The same things were measured in two ways. Each way mixes the same 8 hidden numbers, adds some noise and spreads widely along 6 directions of its own, which tell nothing about the thing.
Some things both ways: the first way, then the second way.
[-12 -18  15 -12  -2 -27  24 -16  -4   4  10  25   4  50  24  -5]
[-32 -13 -21 -23  44 -23 -12   4 -14 -24 -23  -8 -40   7  -8 -38  15 -12
  53 -13 -49  21]

[ 24  -3  25  21  -4   3  13 -11 -88   5 -10 -21  -4 -48   6 -41]
[-14 -32   8  17   4  25 -34  58  23   1   7 -20  -2 -22  -8   2   5 -16
  17  70  23  40]

[-18  43  27   6  33 -31  48  50 -16 -22  59 -41  -4  47   8 -21]
[ 15   3  -8   5 -27  37  13  -4 -19  23 -16  22   4 -30  31  39  19  27
  -4  18  16  39]

[-35 -44   8  14 -55  51   3   5   4 -37   4 -36  -9  25  -9   0]
[  8  16   4   2   5 -32  39 -12 -67  -5  17  16  41  18  22 -16   3 -15
   1 -34   9   0]

[-24 -38  30   0  44 -39  37  59  -9 -75  56 -15 -29   2  -3   5]
[-18   7 -11 -25   8  31 -27 -23  -8  -8 -16   4 -12 -22 -11  32  15 -14
   5 -14 -31  -7]

[ 16  10  -7  32  11 -42  12   6 -27 -44  26 -76 -31 -71   9  -7]
[ 26  21  27   5  -6  -2   7  26 -36  -9  12 -11  22  -8  17   0   6  22
 -27 -10  20  -5]

[ 16 -63 -31 -12  19  45  18 -15 -68 -39 -26  22   9  19 -28 -49]
[ 10 -12  10  30   4 -22 -18 -35 -11   5   9  -4   2   0 -24  -3 -19 -78
   4 -16 -28  14]

[ 10  12  31  12 -16 -56  43 -48  27  -2  33   8 -22  15  49   0]
[ 11   0   6  31  15 -41 -12  17 -22  -7  -5  -2 -21  21  -1  -9  13 -16
  36  38  36  16]

[ 13 -15   2  -7  18  28   9   9 -13 -18 -32 -13  12   5  -5 -17]
[ 13  -5   4  -9   9 -42  13 -10 -32  -9  13  -7  32   1  18 -36   2  21
  18  -8  20 -22]

[ 39 -13  -3  17  18 -34  29   1 -44 -13  13  26  -2   8  14 -51]
[ 30 -13  26  35   3 -54  -5  30 -27 -21  20 -12   6  18  -2 -30 -15 -32
  17  13  21  -4]

[  8  10   1  11 -11 -16   8 -12 -14  31  10 -18  22  -1  12 -11]
[ 30   4  10   5 -36 -23  21 -16  -2  -3  14   4  24   8  24 -22  -8  28
  41 -24   9 -11]

[ -4 -25  20  29 -60   7  18 -24 -14 -19  11 -21 -10 -19  10 -19]
[  7  19  22  27 -13 -25   0   8   6   0   6  -9   3  23  -1 -16  -1   1
  41   2  16   4]

[ 16  15  44  33  -3 -13  40  33 -48 -13  41   3 -38  13  17 -60]
[ -7 -24  -9  -4  -5 -17  -9 -36   8  12 -24  20  18 -16   5  16   3 -15
  31  16   1 -12]

[  7 -15  13  12 -19  17  37 -23   2 -12  48   9  16  18  14 -11]
[ 11 -19  23  55 -34 -19 -24 -37  34  37 -19  12 -20   6 -38  13 -21 -36
  52  11 -21  20]

[ 19   1  14  43 -24 -20  21   9 -25 -53  23 -37 -51 -13  34 -41]
[ -5  11   7 -10   6 -13   7   3 -26   5  -4   2  22  18  11  -7  14  11
  14 -24  -6  -6]

[-16 -29  38  25 -60  51  30   4 -54  -7  30  -1  27  14 -22 -28]
[-25  -8 -11 -30  15  -3   2 -21 -18   4  -6   0  14  -8  -5 -22   7  18
  30 -24 -27  -4]

[ 20  -8 -24   6 -15   7  -8 -39   4   8 -34 -45  16 -41  10 -16]
[-31   4 -18   4  -6  -2 -18 -13  40  -6 -50   3 -48  -4   1  11  10   2
  69  16 -30  16]

[-43  -9  16 -18  27 -14  10  52 -32 -37 -16 -19 -30  -4 -22 -11]
[-15  13  -8  -2  28   0  -6   9 -20 -11 -20 -10   2 -26  22  17  17 -27
 -21  19   5  20]

[-41   7  20 -20 -11  -7  -2  22   9  16 -21  -7   4  14  -3   5]
[ -2  21 -13  -9 -14 -11  15 -28   0   2 -14   7  22   5  45  10  15  10
  27 -11  14  -4]

[-39  18  16 -11  17 -30 -13  68   7  -8 -22 -15 -48  14   4   3]
[ -3  13  25  13  19 -35  18  53 -25 -15  -4 -10  16  -6  16 -29   6  14
   3  26  27  16]

[ 20   7 -17   4  79 -32  14  56  22 -73  11 -42 -58  11  22 -11]
[ 16  24  45  22   3 -10   6  50 -26  -4 -10  -7   2 -13  -1  -4   4  15
 -25   4   0  15]

[-17  -8  -9  17 -15   1  13  19  21  -8  42 -33   7  13 -10   2]
[-18  12  -8  -9  21   6  18  38 -59 -27 -37  31 -20  -5  19  24  25  -9
  -5  -2 -14  24]

[ -1   3   1  32 -50 -29  33 -52 -22  19  65 -46  41  -8   2  11]
[  6   1 -11   4 -25  23   4 -27 -37   9   6  14 -11 -10 -13   5  -1  29
  36 -21 -12  13]

[ 17   6 -15  10 -20  14 -15  -3 -27   1 -43 -24   8 -25   3 -26]
[  0  19  39  39 -30 -31  -1 -13  42  37  -5 -35  18  13 -12 -44 -28  44
  38 -29 -22  -4]

[-24  32  30  34 -60 -11  11  15 -29  10  32 -30 -27 -18  14 -26]
[ -9  -5   9   9  -1 -10   6  21   0  11 -22   9   5   1  14   0  13   7
  25  23   8  25]

Other things, the second way, with their names:
J491: [  5  28   2 -12 -10 -12  14 -35 -42 -16  14   1  18  10   0 -11  -2  13
  18 -59 -15 -34]
J129: [ -7 -19  -4   7   4 -10 -15   4   0   9  -8   1   5  17   5   3   6 -27
  27   1 -10  10]
J555: [ 25  24  26 -37 -13   7   0  23   3 -28  38  -6  17  -3   7 -23  31  61
  44   2  37 -18]
J751: [  8 -12  40  34  -3 -63   4  14   3  -2 -27  -3  12   4  -6 -24 -25 -17
  10  -5 -23 -17]
J728: [  0 -27 -15 -15  -5 -14  -1   6 -19  -5  -4  32  -1  17   9  -2  24  22
  71  25  28  -2]
J770: [ 11   1  11 -16 -16  -2  16  20   1   9  21 -16  37  14  30 -37   7  52
  27 -26   4   5]
J11: [ 15  14  13  11  -6 -31 -11   1  32  -8   0 -25 -11  20  16 -29   7   0
  48  -6  -3   9]
J5: [ 32   0  26  12 -16  21  -6  43 -26 -10  29  19  13   2   6  31  20 -32
  -2  27  41  25]
J304: [ -9  12 -11 -17   2   7 -12 -34 -11  -2 -15  10   4   8   7  25  15 -37
   8 -34 -30  -4]
J609: [  6   2 -15  -4  -4  23   7   3 -53 -11  18  23   2  -5   7  20  20  -9
  20  12  25  23]
J128: [ 13   2  -2 -33   8   3  13   8 -41 -29  15  33  18   1  24  13  32 -23
  16   1  20   5]
J72: [ 10  59  21  17 -33  15  21  16   0   7 -23  -5  10   5  41  28  15  34
 -10 -21   7  11]
J752: [ -1 -15  20   0 -39  59  -7  10 -10  59 -21  51   5   8 -26  50  24  27
  21 -14 -27  34]
J198: [ -9  18 -21 -31  20   6   2  16 -28 -23  -4  -7  -3   3  39  -1  34  17
  16  -3  14   9]
J127: [ -3   9   2  -6  -3   2  -2 -28 -22   1 -38  42 -19  -8 -10  40  24 -11
  26  -1 -13   3]
J292: [ 17 -14  23  -7  -7 -19   2  -4 -14  -7  21  25  17  -6 -18 -17  12   3
  50  18  22  -4]
J121: [ -5  12 -10  -8 -31  43 -18 -20  26   2 -19   9  -9 -22   8  41  10   2
  24  -1 -13   5]
J103: [  2  22   9  33 -28  24  -5 -39 -25  30  -7  20   3   1 -23  45  -1 -32
   1 -23 -11  14]
J835: [ 33  -5  24  30 -42 -10  -3 -19  20  -9  22  19  -1   2 -11   0 -15 -39
  55   3   3  12]
J449: [  8 -16   5   8 -21 -11 -19 -27  24 -10  15  10   0  -1 -19   0  -4 -35
  65  15   6  -5]
J898: [ 20   9  43  10 -11 -35  -2  13  18 -11   5  -5   1  -2 -13 -34   1  29
  47  13  11  -9]
J328: [ 14 -25  13  15 -11 -13 -12 -25  -4  26   2  26  13   1 -19  10   7 -19
  39  26  18  11]
J746: [ -8  -9 -14  11   9 -38   7 -37 -13  10 -39   4  -8  -7  15 -11  -4  -1
  26  -9 -24   8]
J888: [-23   4 -20 -24  26 -16  -3 -14 -12  -1 -32  -4  -5   9  23  -8  23   9
  23 -20 -24   0]
J178: [  3 -11 -36 -26 -17  24  -7 -56 -23   0  15  23  17  -4  10  24  15  -4
  37 -15   8 -13]
J838: [ 14 -18  15  29 -17 -21   4  21  -6 -10  11   7  -8   6  -3 -18 -11 -15
  49  16   8  21]
J525: [ 10   3  -3 -23  -9 -39   7  -5  -3 -44   5  27   7  21  24  -6  21  -9
  74  10  34 -34]
J423: [  2  25   9   6 -14  26   3  13 -32   1  15  -3  19  16   5  17   6 -12
  -9 -38  -9   8]
J965: [-28  26   1   1  23   0  -6  38 -11  11 -28 -15  10  32  26  13  25 -18
  -8 -14 -10  22]
J288: [-33  22  31  12  14  24 -30  51  17  16 -37 -21 -27 -12 -30  10  20  22
   1  18 -26  33]
J228: [ 17 -22  -3 -50  26 -37  15  -7 -43 -45  43  13   9  -6   0 -66  21  24
  69  -1  18  -9]
J90: [-11 -13  -6 -49  11  31 -11  16 -13  -5   9  20  15   5   6   9  39   1
  30  -1  -1   8]
J544: [ 35 -10  57  37 -23 -27   8  79  -4 -15  24  -9  -4   0 -16 -48 -12  42
  40  33  27  22]
J765: [-15  21  -2  15  15 -20   2  -8 -12 -17 -20 -27  -1 -20  14  -9 -11 -27
 -12 -12 -21   5]
J209: [  9  36  28  24 -16  11   3  42 -16 -13 -19  16   5   2  16  49  16 -23
 -22  11  18   8]
J902: [-21  16 -20 -11  15  22  -6  43 -21 -11  -7 -15  -3   3  32  11  35  20
  10  24  31  24]
J70: [ -6  -5 -11  11  18 -15   4  -5 -59   1  -7  14   0   4  -1   6   8 -24
   3  -2   1  16]
J599: [ -2  17  25 -15  -6  46 -11  43 -25   9  -6  13 -32 -10 -33   8  38  71
  29   6  -6  34]
J438: [ -1 -41 -13  -3  -8   2  -1   5  14  10  24  -7  23  -7  17 -32   1   2
  51  30  18  35]
J277: [  5 -40 -28 -26  14 -24  -4 -23 -26 -20  -8  28 -14  -6   9 -11  18  -6
  61  15  -1   1]
J238: [  6 -41  10   1   2   7  -5  52 -45  -1  19  42  10  26 -13  17  20 -43
  29  24  16  29]
J317: [  1 -26  -7  35 -13 -44  -6 -39 -11  20 -39  31 -10  18  -6  17 -12 -36
  42  -1 -16  -6]
J695: [-11  -1  -5 -20 -26  25  20   2  -6  19  -9  22  34  10  25  12  13  23
  26 -25  -9   8]
J678: [-16  25  30  28  12 -16  -3   9 -21  21 -41   0 -10   1 -21  11   2  -9
 -12 -12 -29  15]
J637: [-22 -14  -6 -19 -27  48  -5  11  26  13  15  -7  32  -4  10  -4   0  10
  37 -21 -26  21]
J359: [ -4  11  -3 -12 -22  19  10  30   6   4  -8   5   0  27  33  -4  22  36
  45 -21  -8  23]
J587: [ -7   9   1 -21  -9  17  12  11   6 -22 -12  24  15 -23  26  23  22 -11
  22  18   9   7]
J877: [ 20   7  36   3 -16  -3  -2  22  10  -7   4  14  11   3   2   6  10 -15
  17   2   0   8]
J702: [  1  11  34  -8  10   6  -9  31  -5  -5   2 -17   8 -11 -11 -15   5  -4
 -11 -20 -32  15]
J46: [ 13   4   8  -8 -12 -34  13 -21 -12 -15  -5  22   0  12   2 -19   7  19
  62 -21  -6 -20]
J644: [ 18  15  34  12  -2  -1   6  43 -38   2  20 -10   5  11  -9 -24  10  29
   4 -12   6  24]
J16: [-27  45  -1   9  40 -19  -5  -2 -45  -8 -30 -31 -14 -11  -4  -6  13  11
 -21 -10  -7   2]
J352: [ 28   0  33   7   9 -40  17  20 -44 -23  21   9   2  -3 -10 -41   4   8
  32   7  17  10]
J155: [-21  28 -15   0  33 -29  11   3 -52 -20 -40   1 -10  -2  23   9  19  -3
  -7   0   2  -1]
J160: [ 21 -18  -5  26 -11 -52  12 -51 -48  -4  16  24  26   2  -8  -7 -16 -25
  41  10  40 -23]
J932: [  2   2 -37 -34  -7   8   6 -21   7  -2 -10  10  29  12  75  25  35  -7
  22  -4  22   1]
J211: [-11 -29 -14   7  29 -29 -17 -25 -21  16 -13   1  -2   7  -7  -8   7 -36
  25   7 -10  17]
J93: [-24   2  -9  -4  39 -28   1  13 -34  -1  -9 -13  25  16  20 -10  14 -37
  -7  -4   3  10]
J565: [-25  -2  -2  -9  25 -23  -2  23   3 -16 -20 -15   0  -1  12 -25  10 -13
  23   6 -16  12]
J25: [-23  -9 -14 -43   2   3   3 -35  -6  11 -37  34  20   3  13  22  21  -4
  25 -41 -45 -19]
J597: [ 43  16  25  37 -26 -44  14   4 -11 -15  13   1  41  22  41   9 -14 -54
  -9  -9  31 -16]
J131: [-28  16  -7  15  17 -23   1  -6 -41  -3 -24   0  -1  -2  -8   1   7  13
  17  15  20 -11]
J312: [-12 -13 -16  -3  25 -34   1  20 -20 -18  -2  -7 -12  29  18 -35  11 -21
  47  -2  -5  19]
J846: [ -1  -5  -2 -18  -2  15  20  35 -49 -27  27  24  25  -3  10   2  18   1
  24  16  33   9]
J863: [-12  29  -8  -9   8  -6   8 -20 -35   9 -33  17   9  16  23  29  28  -3
  -4 -32 -12  -6]
J174: [ 22   5   9  20 -13 -67   5 -40 -13 -12 -28  36  -9  10   1  10   0  -9
  56  16  25 -37]
J508: [-13 -10 -26 -24  31  -3   8 -19 -49 -17 -16   4 -13 -23  11 -11   7 -17
   1 -25 -44  21]
J735: [-30 -19 -37 -37  23  19  -2   3 -39 -15  -6   3 -18  -6   4 -14  19  23
  38 -12 -24  19]
J764: [-24  12 -18  14  15  -4  10   5 -48  22 -38   4   2  -5  22  18  18  28
  -9  19  20  20]
J987: [ -5   2  -5 -24 -11   6   9 -14 -29   1  14  24  21  10  -1  -2  20  24
  49 -13  13  -8]
J206: [ -3  12   3 -13 -21  13  21 -33 -51  33 -16  31  36   3   3  23  11  43
  -3 -50 -14 -16]
J567: [ 20  -4  22 -27   1  -9  18  46 -26 -30  21  22  32   2  28 -10  25   3
  16   7  25   2]
J61: [ 20  -9  23  -9 -19   5   9  35   7 -10  16  11  26  -6  20  -6   8  -3
  17   6   8  17]
J99: [-13  -1 -16 -23   8   7 -10 -16  -7 -15  -6  -1   2 -15  12   8  13  -9
  20  -4  -8  -5]
J234: [-11   5 -20  12 -11 -30  -9 -85  -1  25 -26   0   2  -2  -8   2  -8  10
  43 -21 -14 -25]

Some of these things the first way, each followed by its name:
[ 11 -10  -3  18  12  25   0  77 -29 -26  11   4   1  -7 -17 -47] -> J751
[  2 -22  33  17 -33  14  34  20 -58 -24  34  23  22  11  -5 -51] -> J129
[ -1 -33  30  -2 -33  14  39   4 -48  -5   6  58  39  80  -1 -63] -> J312
[  8  14 -25   1   0  -7  -3 -51  -5  37 -22  10 -45  -9  18   2] -> J292
[ 38 -40 -21  -4  46  32  37  -5 -37 -49   5  18  -4  33  -8 -51] -> J5
[-18 -19  12   3  19 -36  -4  35 -27 -24  -9 -54 -28 -24   2  -7] -> J765
[ 45 -21   1  21  17 -21  31 -33 -38 -39   2 -47 -10 -11  24 -35] -> J178
[  1 -23   3   4 -29  25  11 -40  -4  43  18   8  49  20   2   3] -> J838
[ 31 -30 -18  -3  34  58 -10 -32  36  -2 -26 -29 -19   2  32  12] -> J567
[  1  15  30  26  -5 -20  56  38 -53 -54  46  25 -60  43  16 -69] -> J328
[-16 -33 -33 -15  20  29   0  24 -40 -37 -38   1 -28  11 -32 -38] -> J128
[  1  18 -18   5  26 -30  12  45  -2 -25  -6 -34 -15  10  -4 -36] -> J72
[ 31   4 -12  23 -33  19  13 -23 -24 -11 -13 -14  14 -12   8 -47] -> J728
[-21 -43   6 -16  43  51 -16  47  34 -38 -28 -46 -33  13  -2  13] -> J587
[  5 -20  22   4 -12  11  13  12  20 -41  -6  -3 -15  21  32 -14] -> J965
[ 22 -16   7  22 -22 -10  21 -46 -26 -37 -11 -69 -13 -43  24 -27] -> J198
[-34   7  23  -8  -9 -46   9  33 -24 -19 -14 -17   0 -12  -5  -8] -> J902
[ -1  20  27   7  -3 -46  47  16 -66 -20  18  42 -33  49  19 -64] -> J211
[ -1  39  -3   1  12 -28   6  25  27 -27 -21 -56  -7  11  16  -6] -> J764
[ 32 -16  -4   8 -26  51  22 -37 -32 -11 -24  -5  36   2  -7 -52] -> J888
[ 18   5 -20  -2 -10   5  12 -50 -30  20 -14 -14  24 -19  -1 -20] -> J277
[-32   6  10  26 -34 -56  36   2 -14 -10  72  -7 -30  14   2   1] -> J103
[-56   3   9 -15  -4 -40   5  55  22  -9   1  -4   2  10 -28  12] -> J155
[ 16  10 -29  30  -9  -3  16  11 -21 -43   8 -17 -43  -4  -3 -45] -> J678
[-27 -12  42   0 -18 -37  35  18 -28 -32  26  12 -16   6  15 -27] -> J11
[ -9  -8  31  14  26 -26  44  53 -68 -26  56  39 -36  39  -6 -46] -> J702
[ 55   5 -40  13  13   2  21 -36  31   3 -20   9 -11   1   6 -49] -> J174
[ 34 -27 -22  12  16  44  13   1 -21 -53 -29 -15 -26 -16  -9 -50] -> J898
[ -5 -41  12   4 -23  20  18 -61  15  38  43   4  18  13  17  27] -> J835
[ 41   4 -38  13  31  55  28  11  30 -59  38 -17  13  51  17 -16] -> J752
[ 24  -5 -15  36 -26 -20  10 -30 -61 -28  -7 -74  -2 -36  13 -32] -> J735
[ 33 -17  17   5  21  40  21  29 -40 -43 -17 -13  22  44  13 -56] -> J770
[-18  12 -16   3  -7 -34   0  10  35 -29   0 -29 -37 -11  18   7] -> J863
[ 33 -21 -13  41 -21 -37  21 -42 -22  -7  24 -34 -14 -25  14 -17] -> J491
[-33 -39  17 -19 -26  18  -4 -10  43  39  -9  40  22   8 -10  23] -> J525
[  7  -6  18  16   8  -4  38  17 -29  -1  51  42 -32  35   8 -41] -> J877
[ 14  -6  -2  37 -39  45  -7  18 -31 -32  -1 -67  -7 -16  10 -39] -> J695
